The same things were measured in two ways. Each way mixes the same 5 hidden numbers, adds some noise and spreads widely along 4 directions of its own, which tell nothing about the thing.
Some things both ways: the first way, then the second way.
[  2   7  14   1   1   1  -7   1   7   9  -6  11  -3   1   9  15 -10  13
  11]
[  9  -3 -11  10   4 -11  -4  -8 -27   5]

[  1  -1   3  12   8   9  -2  -8   5   2   5  -2  -1  -4 -13   0   3   8
  -3]
[ -7  -2 -27   6   0  -1   0  -4 -12  14]

[ 3  7  6  5  0 -9  1  4 -3  3  4  8 -1 12 -1  4  2 10  1]
[ -1 -10  -2  -2 -15  10  -9   7   3 -12]

[  1   2   1  22  10   2  -6  -3  -1   8   7   6  -3   0 -11  -2   2  18
  -5]
[-11   0 -17   6  -3   6  -1  -4 -14   0]

[ -4   6  17 -19 -17   4  15  11  -6  -9   0   6   0   3   3  11   0  16
  12]
[ 17   3  28 -14  -9   4 -17 -22   7 -19]

[ -7  12   5  -4  14  -3   8  -1   3   6  -3   5  -4 -11  -7   2 -14   1
  -2]
[ 18  -7  -1  14 -11   5 -22  -2   0 -12]

[-12   8  15  -2  -2   1   8   8  -1   3   5  16  -1  10  -3  18  -6  24
  11]
[  9   1  12  -5 -21   4 -23   2  -7 -11]

[  6   5   8   0   3   8  -1 -14  12   2  -1 -12   3  -6  -6   0   3  -4
  -3]
[  3 -13 -13  -2 -15  -6 -15  -3  15   7]

[  9 -21   4   9 -12   4 -11  16   0   1  -3   1  -3  -7   0  -6   8  -1
  11]
[  1 -18  -4  -5  -2  -2 -10  -2  -4 -14]

[  6   3  -2   0 -10  -7   1   5   2  12   5 -13   0  -1  -1 -15  10 -23
   1]
[-15 -18 -13  -3   2 -14  11   0   5  -9]

[  6  -6 -25  17   1  11  -2   2 -11   3  11  -1 -13 -11 -17 -25   3 -14
 -10]
[  4  -7  12  14 -18  14 -18  -3  20 -30]

[ 2 -7  4  6 -8  7 -4 10 -1  5  4  4 -4 -2 -1  1  3  4  9]
[  3  -6  -1  -6  13  -1  -6 -15 -21 -12]

[ 6 -6  3 -4 -9  0 -4 14 -1  3 -5  4 -5 -7  5 -3 -1 -8  8]
[  9 -20  13  -1  13 -16 -23 -13  -9 -29]

[  5  -6  11  -4 -10  -7   5   9  -1  -5  -3  -7   3  -1  -3  -7   9  -5
   5]
[  3 -24   3 -14 -11   4 -15   2  25 -17]

[ -2  15  16 -17  -9 -11  12   9   0   6  -3  -3   1   0   6   2  -2  -4
   8]
[  6   7  28  10  -7  -7   0 -25   5 -28]

[ 12  -5  -8  18   2   0  -8  -1  -4   3   6   4  -4   2  -7 -10   6  -1
  -5]
[ -6 -12 -15   7 -17   9  -7  11   8  -9]

[  7  11   3 -14   1  -1   1  -5   7   2  -7  -6   1  -5   3  -2  -7 -18
   0]
[ 21 -17   2  10 -15   3 -25   0  19 -11]

[  7 -10  -2   7  -1 -13   0  13  -6   0   0  -2  -3  -7  -7 -18   8 -11
  -2]
[ -4 -14  -4  17 -21  10  -1   9  20 -23]

Other things, the second way, with their names:
(369): [ 17 -14   7 -22  -4  -9 -27 -14   4   1]
(391): [-17   3  -6   5  -4   5   4  -6 -25 -10]
(349): [  4 -16  14   5   3 -16   6 -14  11 -27]
(287): [ -6  -7  16   4  -9   5 -15  -4   6 -33]
(4): [ -6 -12  -1  11 -12  -6  -5  -2  14 -19]
(234): [  8  -5 -10 -16   4  15 -13  -9 -27   7]
(178): [ 10  -4  31  16 -10  -3  -9 -17  16 -44]
(302): [  6  -9   2  25 -19  -5   1   1  12 -18]
(19): [ 15 -19   1  -7  -5   3 -25  -4  -1 -13]
(124): [  6 -12  11   3 -16  -6  -5  -7  29 -20]
(258): [ 15  -8   5  12 -12   3 -23  -5   7 -17]
(212): [ -6 -13  -2  12 -10 -21  -8  -3  11 -11]
(153): [  1  -4   1 -16 -16   8  -9  -2  -1  -1]
(216): [  4 -11   7   1 -11  -5 -19  -7  19 -16]
(211): [ 15  -9   6   1   0   7 -20 -13   1 -15]
(432): [  6  -6  24   2 -15  -3 -25 -15  19 -26]
(71): [  3  -2 -15   3  -9  -6  -8  -3  -5  10]
(246): [  4 -16   5  -2   2   1 -16  -4  -6 -21]
(36): [ 23 -22 -12 -11  -1  -4 -33  -4   0   9]
(420): [ -7 -12   1   6 -21 -13  -5   8  19 -13]
(363): [  5 -10 -11   7   0 -13  -9  -5 -13   1]
(210): [  3  -1 -17   4   1  26  -1   0 -17  -1]
(395): [ 14 -15   2   1  11   8 -21 -13 -11 -20]
(59): [-1 -6 -2 -1 -7  4 -1 -1 -7 -9]
(293): [  2 -13  12 -13   9 -23 -10 -21  -7 -18]
(322): [  2  -6   5  -8   5  16 -13 -13  -2 -19]
(190): [ -2 -10 -12  -5   1  -3  -7   0 -24   0]
(127): [  5 -15  11 -26 -10  13 -17  -2  11 -17]
(42): [ -4  -4   3  -1  -4 -12   4 -16   2  -7]
(402): [ 13 -10  18   5   6  13 -11 -17   7 -34]
(223): [ -3   7   2   9 -20  -7   4  -7  -2   0]
(76): [ -4  -3   9  -2   2  -1 -12 -24   0 -18]
(396): [  6 -11   3  12 -18  -6 -18  -1  21 -12]
(279): [  4  -3  -5   3 -20   4  -2   1   5  -3]
(143): [ -5 -13  -3   5   2 -10   2  -6  -1 -16]
(382): [ 10  -3   2   6   3   3 -20  -6 -22 -16]

Some of these things the first way, each followed by its name:
[  1  23  28 -19  -4   3   6 -11  12   1  -7   3   6   9  13  26  -9  18
   9] | (369)
[-2  0  3  4 -1 -4  2 10 -3  5  1  6 -6 -5 -3 -4 -3  4  5] | (246)
[  6  12   4  -2   2 -16   3  -3   3   7   1  -9   4   3   0  -9   4 -16
  -4] | (4)
[ 11  -2  -1   8   3  -1 -10   6   1  12  -7   2  -9 -17   4 -10  -4  -8
   1] | (302)
[  9  22  23 -12   6   3  -2 -17  17   4 -13   2   4   6  14  23 -14  10
   4] | (36)
[ 1 22 13 -4 -5 -3  3 -7  4  9 10  9  5 24  5 19  0 15  6] | (153)
[ -5 -11  10  14  -4  -9  -5  15   3   7   7   3   3   8  -9   2  13  10
  12] | (391)
[-3 19 -2  6 10 -1  7 -6 -5 12  5 -1 -7 -8 -7 -7 -5  3 -8] | (420)
[ 11  -9   6  12  -4   0  -5  12 -10  -1  -6   9  -9  -8   2  -8   3  14
   2] | (143)
[-3  1  0  8 -2  3  1  9 -4  8  6  6 -5 -3 -5 -2  0  7  5] | (59)
[  5 -29   6  -4 -25  10   3  23  -4 -10   0 -11  -1 -12  -6 -14  16 -10
  14] | (42)
[ 4 17 18 -8  3 -7  8 -7  2  0 -6  2  3  6  5  9 -4 11 -2] | (432)
[ 2 -6 11 14 -5 14 -7  3  3  0  4 15 -2 11 -2 17  1 28 11] | (234)
[ -4   9  -6   2   1  -1  12   1  -9   0  11   1  -2   5 -13  -8   3   0
  -6] | (322)
[ 0 10 21 -6 -4  3  1  4 10 14 -4 -3  0 -7  7  9 -3  6 11] | (293)
[ -1   8   7  -8   2  -9   8   0   8   9   0 -15   3  -8  -5  -9   2 -18
   0] | (212)
[-4 -2  1 -2 -2 -2  5 13 -4 -1  3 10 -4  0 -4  2 -4  2  9] | (382)
[-8 -2 13 -2 -6  3  8  9  2  0  3 -1  0 -5 -6  2  3  9  8] | (223)
